The rows come from 4 hidden closed curves, with some noise, and rows from the same curve form a group. Each curve winds through 8 dimensions. The rows are also pushed far along 5 directions, which tell nothing about the answers.
Known rows, each followed by its group:
[ 13  -2   5 -15  11   8  16  -1  17 -10  -6 -10 -13  -6  24  -4  10 -14
   5  -5  23]  gumer
[  3 -21 -15  32   3   7 -30  26  -8  15 -20  -3  11   0  26   7   4 -13
  17 -23  23]  Lub
[ 25  13  20 -21   2 -25   3 -28  -9   6 -29  -1 -14 -21 -40  -4  -4  13
 -11  -5  10]  Lub
[ -4  13   6 -14  -5 -10  -1 -13  -2  -5   4   9  14  10 -14 -10  -3  12
 -14   0 -26]  darav
[ -8  12  13 -22  -8 -19  26 -12  18  -4  13   7  10  -3 -27  12 -13  -3
  -5   9   4]  darav
[ 13  11 -21  20   9  15  15  17  10  -2  -7  -1 -12 -11  15  22  -2 -27
  29   6   3]  gumer
[ 19   4   4 -31  -3  19  -2   2 -22  29 -21 -16 -32   4   4  -8  19  -4
 -27   1  -6]  gumer
[ -1 -25  16   5   5 -21  -9  -2 -18   6 -13  17  -1  11  -2  -1  -2  16
  -8 -14  -5]  Lub
[ 10  16 -14  -5   6  23  -2  -4 -14  -1 -11 -16   5  18  20 -27  13  -1
 -14  -7 -18]  gumer
[  1  12  -4 -12   1  10  21 -14  -8  -1  10 -20  -4  20   5 -19   8  -1
 -19   1 -30]  darav
[ -3 -51  11  20  10 -15 -25  21  -8   9 -15  25   9   7   4  21  -5   0
   4 -15  10]  darav
[ 33  22  16 -41   6 -16  16 -23  -1  -2 -12 -14 -26  -9 -22   3   5  -8
 -20  12 -13]  darav
[-12  48   2 -36  -9   0  -6 -31  -2 -27  31  -8  10  21   0 -32   9  26
 -25  18 -57]  kave
[ 22   9  -7  -7   5  18   4   5 -28  30 -26 -26 -39  -5   5 -11  13  -5
 -11   2  11]  gumer
[ 19 -16   0  -3   2  16  11   4   3   1   0 -16 -24   0  24  12  13 -31
   0   0  -1]  darav
[  8   8   4 -15   0   3  -7  -3  -9   2  -9 -10   9   5  -2 -14   2  -1
 -22   4  14]  kave
[ -1 -19  23  -9   0 -19  -1 -18   5 -28  15   5  14  11   8  -8  -4   1
 -15   4  17]  Lub
[ -5 -20   3  -1   1   4  33  -9  29 -21  24  -3   3  -7  13  -8   4 -14
   7  -6  10]  kave
[ 14  29  -5  -1  -1  19 -26  -5 -27  11 -13 -20  -8  14  -3 -23   7   3
 -21  11 -15]  darav
[-12   4  27 -14 -14 -14  16 -21   6   1   3  13 -12 -11 -25  -6  -9  25
  -2   3  19]  gumer
[ -5  21   1   3 -13  -9   6   0  -9  15  -1   3  16   6 -28   7 -18  -2
 -11  14   7]  darav
[ -2 -14  -9  29   1   6 -18  20 -27  15 -15  14  15  24  12   4  -5  -6
  -6  -5  -9]  Lub
[  0  -5  -6   0   4   6 -21  10 -20   9 -11  -5  26  28  25 -21   8  -2
 -23 -16   0]  darav
[  0  -4   9 -14  -8  -8   8   1  10  -3   7   6 -12 -16  -7  25  -3 -12
   5  14  17]  kave
[ -3  11 -18  10  -3  23  -2  12  -1   5   7  -5 -17   9  41 -13  21  -5
  16 -14 -23]  darav
[  8   1  19 -26   5 -23  10 -21  11 -22  16   3   1   7  -1   2   0  -4
 -13   7 -15]  darav
[ -3  11   2 -10  -9  -2  -1  -7   8  -1   3  -5   4  -3  10 -13   7   6
   1 -10   7]  Lub
[ 26  12 -14  -7   9   7  -4  18 -18  31 -33 -16 -20  -2  17   5  15 -16
  -2 -16  -2]  Lub
[  6  -3   6  -1  -6   1 -16  -5 -16   0   0  -5   4  21  14  -4   6  -4
 -16  -2 -16]  gumer
[-32  51  -7   3 -23  17 -12   7  28  -1  25   6  12   7  10   0  -4   8
  22  12  -6]  gumer
[ -4  18   7  11 -10  -9   3 -13 -11  -5   8   4   8  21   4 -15  -6   0
  -8   6  -5]  kave
[  6  22  -1 -28   2 -10  27  -6  43 -20  11   4 -14 -43 -24  33  -5  -7
  26  18   6]  kave
[ 23  -9  15 -17  15  -5   3  -6   2   3 -29  -8 -16  -6  -2  -3   4  -5
  -8  -7  30]  gumer
[ 22  -3  12 -26  17 -15  33 -24  19 -25  12 -14 -35  -7  13  -4  11  -6
   1   1 -14]  kave
[ 28   0   7   5  20 -16   1   4   1   7 -28   3 -20 -18 -24  24 -11 -10
  10   9  20]  Lub
[ -9  14  18  -9  -8 -26  -3 -14 -10   6  -1  19  -4   4 -27  -1 -10  28
  -4   2 -10]  Lub
[ 12  -1  14 -25  -6  -4  12 -17 -15  -4  -4  -6  -6  22  23 -19  13  -3
 -26 -10 -12]  gumer
[ 17  18  -8 -32   4  22  16  -6  14  -9   6 -29 -13  -4  31 -20  25 -21
 -10  -2  -1]  kave
[ 20  11 -18  -8  12  14  -1  13  -6  19 -15 -21 -21 -21 -19   8   4  -8
  -1  13   4]  Lub
[ -6 -19 -11  15  11   6  25  20  47 -10  16   9 -16 -39 -12  39  -7 -15
  45   9  20]  Lub
[ -7   7  -7  24   2 -16  -5   5  -6   4  -4  15  21   6 -14  10 -17   3
  10  -1  -6]  kave
[ -3   7  -8   1 -12   3   0  16  -4  16  -3   9  -5 -18 -11  29  -7  -7
  10  10   7]  kave
[  9 -37  -8  26  15   9   4  15 -10   2  -4 -12 -14  20  44   1  11 -20
   7 -16   0]  darav
[  1   4   9   0  -7  -3   1 -13 -10  -8   6  -5   3   5   0 -12  -3  -1
 -13  12   8]  Lub
[ -5 -25   3   2  16  -6   5   4  16 -10  -2   5  13  -4   0  -1  -2   5
   6 -13  21]  kave
[ 19 -30   2 -12   6  -1   4   3   1   5 -26  10  -8 -24 -22  25  -1 -10
   1  -7   2]  kave
[ -9  56 -14 -14 -17   7   4   0  18  12  11 -15   1  -8  -7   2   3   2
  13   5  -5]  gumer
[ -2 -49  29 -17  12 -41   7 -20 -10 -11   3  14  25  12 -26  -3 -11  15
 -33  -7   0]  kave
[ -4 -60  20 -11  18  -7  27 -10  25 -38  20   9 -15   8  40   0  10   0
   6 -16  -4]  gumer
[ -3  18  32 -26  -5 -35   1 -21  -2  -2  -3  28   3   4 -47   5 -18  23
 -18  15 -12]  Lub
[-25  -2   0  20 -16   5 -14   4 -17  17   0  10  19   3 -26  -3 -16  21
  -6   9  15]  gumer
[ 18 -10  13 -18  13  -2 -21   1  -8   0 -12  -9  -8  14  14  -7  12  -6
 -20  -1  -3]  darav
[  4   3 -13   2   2  17  32   0  12   0   6 -13  -8   2   9   2   5 -16
   7  -5 -14]  darav
[-35  28  -9  24 -16   8   0   2  10  -4  31   7  32  12  -8 -16 -15  11
   6  14   3]  kave
[-25 -30  21  -1  -7 -35  -2  -6   6 -19  25  28  35  18   3   3 -11  12
  -7  -7  -1]  Lub
[  6   5   0 -13   3   0  -7  -2 -17  17  -6 -12  -5   0 -29  -4   0   9
 -22  11 -15]  darav
[-21  -6  -6  35 -14  10   0  18   5  14  -4  15   3 -13  -8  15 -14   5
  27   0  31]  gumer
[-10  31  -7  -6   3   8   3  -6  -2 -17  17  -3   9  20  15 -17   2   6
  -8  18 -20]  gumer
[  1  28   4 -27  -4  12  15 -17  26 -22  24  -9  -2   6  19 -14  14 -10
  -5   5 -26]  kave
[ 13  12   7  -9   0 -13  12 -18  16  -9  -6   1  -8 -21 -12   2   1   1
  14 -10   7]  Lub
[  1   1  -6  18   6  -2  15  -3  10 -14   8   0 -11  -1  20  -2   1  -4
  22  -5   1]  darav
[ 15  14  -6 -11   0 -13  21   4   5  27 -14   3 -17 -33 -55  31 -14  -8
   7  15   2]  kave
[  1  20  -7   9  -6  -3  -8 -11  -5  -8   2  -4  14   4   9 -16   3   6
   4 -12  -8]  Lub
[-19   5  13 -10 -15   1   6 -14  -4   2   9   2   1  -1 -17 -15  -4  21
 -13   7   6]  gumer

New rows. What belongs after each?
[ 13   6  12 -11  11  -3   1  -6  21  -7 -13  -5 -13 -11  -3   7   3  -2
  10  -2  17]  gumer
[ 13 -12  10 -26  11 -13  11  -1  22   2 -11  -7  -8 -20 -12  14   5  -1
   5 -10  21]  gumer
[  0  17   1  -4   1  -7  19   0  19   8  -9  -1 -16 -19  -5   8  -2   4
  23  -8  21]  gumer
[ 10  18   3 -10   7   7 -17  -9  -5  -4  -8 -19  -7  16  17 -18  12   4
 -11  -2  -5]  gumer
[  1  12  23 -29  -4 -21  14 -18  -8  -6   3   8  -2   3 -23  -1 -10   9
 -26  22  10]  gumer
[  1  11 -17   7   3  14  -2   8 -16   7 -12  -5  16  19  19 -17   4  -4
  -7 -11  -5]  gumer
[ -3  -5 -16  10   0  11   0  11  16  -9   4  10   5 -15  -1  23  -3  -7
  23   0 -14]  kave
[ -6  19 -21  34  -2  19   9   8   3   3  18 -12  -2  12  18 -11   1 -13
  15   5 -14]  kave
[ -7  -9   6  -7   1  -2  11  -1   1 -19  14   1  11  19  27  -9   1  -6
 -11   5  10]  gumer
[ -6   7   0   4   4   1  -7   5  16 -17  21  -6   2   7  11   7  -2  -8
   6  19  -2]  kave
[ -8  24   3  18 -21 -12 -25 -14 -31  18  -8   0  25   5 -45  -4 -21  20
 -16  10   0]  gumer
[ -2  -2  13 -19   4 -15  13 -12  19 -19  10   7  -4  -8  13 -15   9   9
   5 -11  10]  darav
[ -6   3 -18  20   2  20   3  17  -2   6   0 -15  -6  14  48 -13  13  -6
  15 -14   8]  gumer
[ -9   4   3  -8   9  -2  10  -8   9 -31  19   5  11  17  17 -12  -3   5
  -7  12 -10]  gumer
[  0  14  16 -13 -11 -20 -13 -24 -30 -14   7   0   3  17  -7 -13  -5  18
 -30  19 -13]  kave
[ 17  24 -12  11  -4  14  16  -1  -6   6   1 -16 -21   3  21  -6   8 -23
   7   2  -7]  kave
[  1 -21   3  -4  11 -19  -5   2   5 -15   2   6  15  -7 -11  15  -9   2
  -1   5  12]  kave
[-12  14 -16  10  -8   9 -12  19  -3  20  -4  11   3 -12 -22  19  -7   7
  11   8 -12]  kave
[ 23   5   9 -40   9  -1  12 -16  27 -14   0 -16 -39 -18  20  -2  27  -7
   6 -10 -14]  Lub
[ 28 -19   5  -1  15  -3 -13   5 -33  31 -32 -10  -3  14 -18  -4   1 -10
 -33  -6  -5]  kave
[-23 -33   9  12  -2  -7 -16   8   7  -9  18  14  15   9  18   0   0   9
   6 -11   6]  Lub
[  9  12 -21  24   1  18   8  15 -12  20  -5 -17 -28   9  22   8   6 -18
  15   1 -12]  darav
[-13  19  -6  29  -3  -2   3  -1  -2   4  15   1   8   8 -20  -9 -15   8
   5  11  -7]  kave
[-22  38  -1 -19 -13   7  17 -12  38 -30  41  -3  16  -3  15 -12   1  -2
   9  14  -3]  kave
[ 12  29  15 -18 -15  -6 -16 -12 -16  22 -17  -4 -11   0 -30   3  -1   7
 -16  11  -7]  gumer
[  9  -7  16  -8   3 -20  -5 -26  -6 -18  -4  -1   9   6   6 -22   4  14
 -11 -16   0]  Lub
[  7  -1   8 -26   1  -5  11  -1  18  -1   4   7 -29 -14   3  13  13  -3
  10  -3 -12]  darav
[  0  27 -14  21  -2  10 -34  15 -14  18  -9 -12   3   9  -2   8  -3   0
   7   8  -7]  gumer
[ 11  20  -2 -11  10   7   1  -1   9  -5  -1 -13   0   9  15 -13   8 -10
  -4  -2  -4]  kave
[  7  32   9 -14  -1  -1   6  -1 -11  15 -11   6 -16   4 -17  -1  -8   2
 -13  20   1]  Lub
[-10  11  18  -5 -13 -10 -26 -12 -14   2   2   5  14  22  -6  -7  -4  15
 -19   3  -9]  gumer
[  7  -4   6  12   2  -5   6  -3 -23  13  -7  -5 -17  14   5   0  -1  -1
  -7   3  -7]  darav
[ -3   2   0 -16   1  16   7  -2  11  -1   6  -1  -6  -8 -15  -4   3   3
  -7   8  -9]  Lub
[ 16  -7   3 -15   9   1 -15  -1  -9   2  -6 -20  -8  10   8   0  11  -7
 -15  -2 -10]  gumer
[  2  29 -14  14   2  19 -20   9   5   3  -3 -15  -1   7  21  -2   6  -5
  16   2  -3]  gumer
[ -6  21 -16  22  -3  12   3   1  -8  -2   5  -9  -8  17  34 -16   8   4
  15  -8 -19]  gumer
[  3  -2 -15  19  -6  12 -23  16 -32  22 -20  -6  22   3  -8  -1  -6  -6
 -15   4  17]  kave
[-12  25 -21   9   2  33 -12   3  -1 -13  16 -15  12  23  32 -25  11   2
   0   5 -30]  gumer
[-10   6  -7  22 -15   3  -3   8 -22  17  -2  14  10   5 -18   4 -15   0
  -3   9  -6]  Lub
[  1 -31  29 -13  11 -25  21  -6  25 -17  -6  21   3 -14 -14  17 -15  -1
   4  -1  49]  gumer
[-17  13   8  -3 -18 -14  24 -13  12  -9  23  21   7 -11 -31   9 -17   6
   5  15  -5]  Lub
[  7  31   6 -27   4  -1   6 -13  18 -16  20 -15 -16  -4  -3   0   7  -4
  -5  23 -14]  kave
[ -6 -46  13   5   9   1 -12   2 -24   6  -9  -2  12  41  31 -22  10   6
 -28 -23  -1]  darav
[ 16  -5   7 -19   4  -9  10 -11  -9 -15   2 -10 -22  -2  17   3  11  -5
  -8   4  -8]  kave
[ -8  34 -23  19 -12   7 -14   0 -15 -10  24 -15  20  21  25 -17   3  -5
  -1  10 -22]  Lub
[ 14   6 -18   5   6  20 -29  11 -20  12 -10 -31  -3  20  31  -9  18  -9
 -12  -4 -21]  gumer
[ 17 -14  23 -14  15 -13  -5 -12   8  -6 -21  -3  -9  -2  -6   0   1   5
  -6  -7  23]  gumer
[ -9  26 -18  -6  -2  11  -4   9  28  -7  25 -11  -8 -10  13   7  12  -2
  23   5 -25]  Lub
[ 10  -5  -4   5   1  10 -14  14 -19  22 -19   1 -20   2  15  -4  13  -1
   0 -12 -10]  darav
[ 13  35 -22   0  -1  36 -13  19  -9  33 -21 -16 -30 -13 -14   9   6  -4
   5  19  -9]  gumer
[ 20 -28   1 -15  18  -2  21   0   9  -1   1 -11 -11   1   6   2  12 -20
  -8 -12 -13]  kave
[  9   7  13  -1   1 -19   7 -18  14  -7 -10   9  -6 -22 -24   8  -9   6
  16  -4  15]  Lub
[ -6   6  -6  -7 -11   8  30 -10  11 -19  31  -2  -2   0  21  -7   6 -10
   1   3 -21]  Lub
[ -2  21 -10  -3  -8   1  -5  -2 -18  -7  13  -9  -8  11  23  -2   8   1
  -3   9 -20]  kave
[ 14  -2  -9   4  13   1   2   2   0   9 -22 -16  -4  -2  14  -3   9  -5
   9 -23   3]  gumer
[-27  26  -6   9 -29   3 -12  -3 -15   0  24  -3  32  28  13 -17  -5   5
 -15  11  -6]  gumer
[  6  21   4 -18   3  -1  -5  -2 -18  12  -6  -9   1  15  -1 -19   4   4
 -25   9   2]  Lub
[ 13  17  -3 -30   1   7  -3  -6 -30  28 -30 -17  -2   0 -28 -21   4  12
 -37   0  -4]  gumer
[ -9   3   0  -7  -1  -3   0   1  27 -15  23  -4   2  -2   8  14   3  -4
  14   7  -8]  gumer
[-26  -2   4   4  -5  -5  23   3  31 -32  36  16  19   7  26   9  -9  -7
  17  11  17]  gumer
[-6  8  0  1 -4  1  7  6 -3 -4  7  2  5 10  7  1 -5 -6 -5 15 13]  gumer
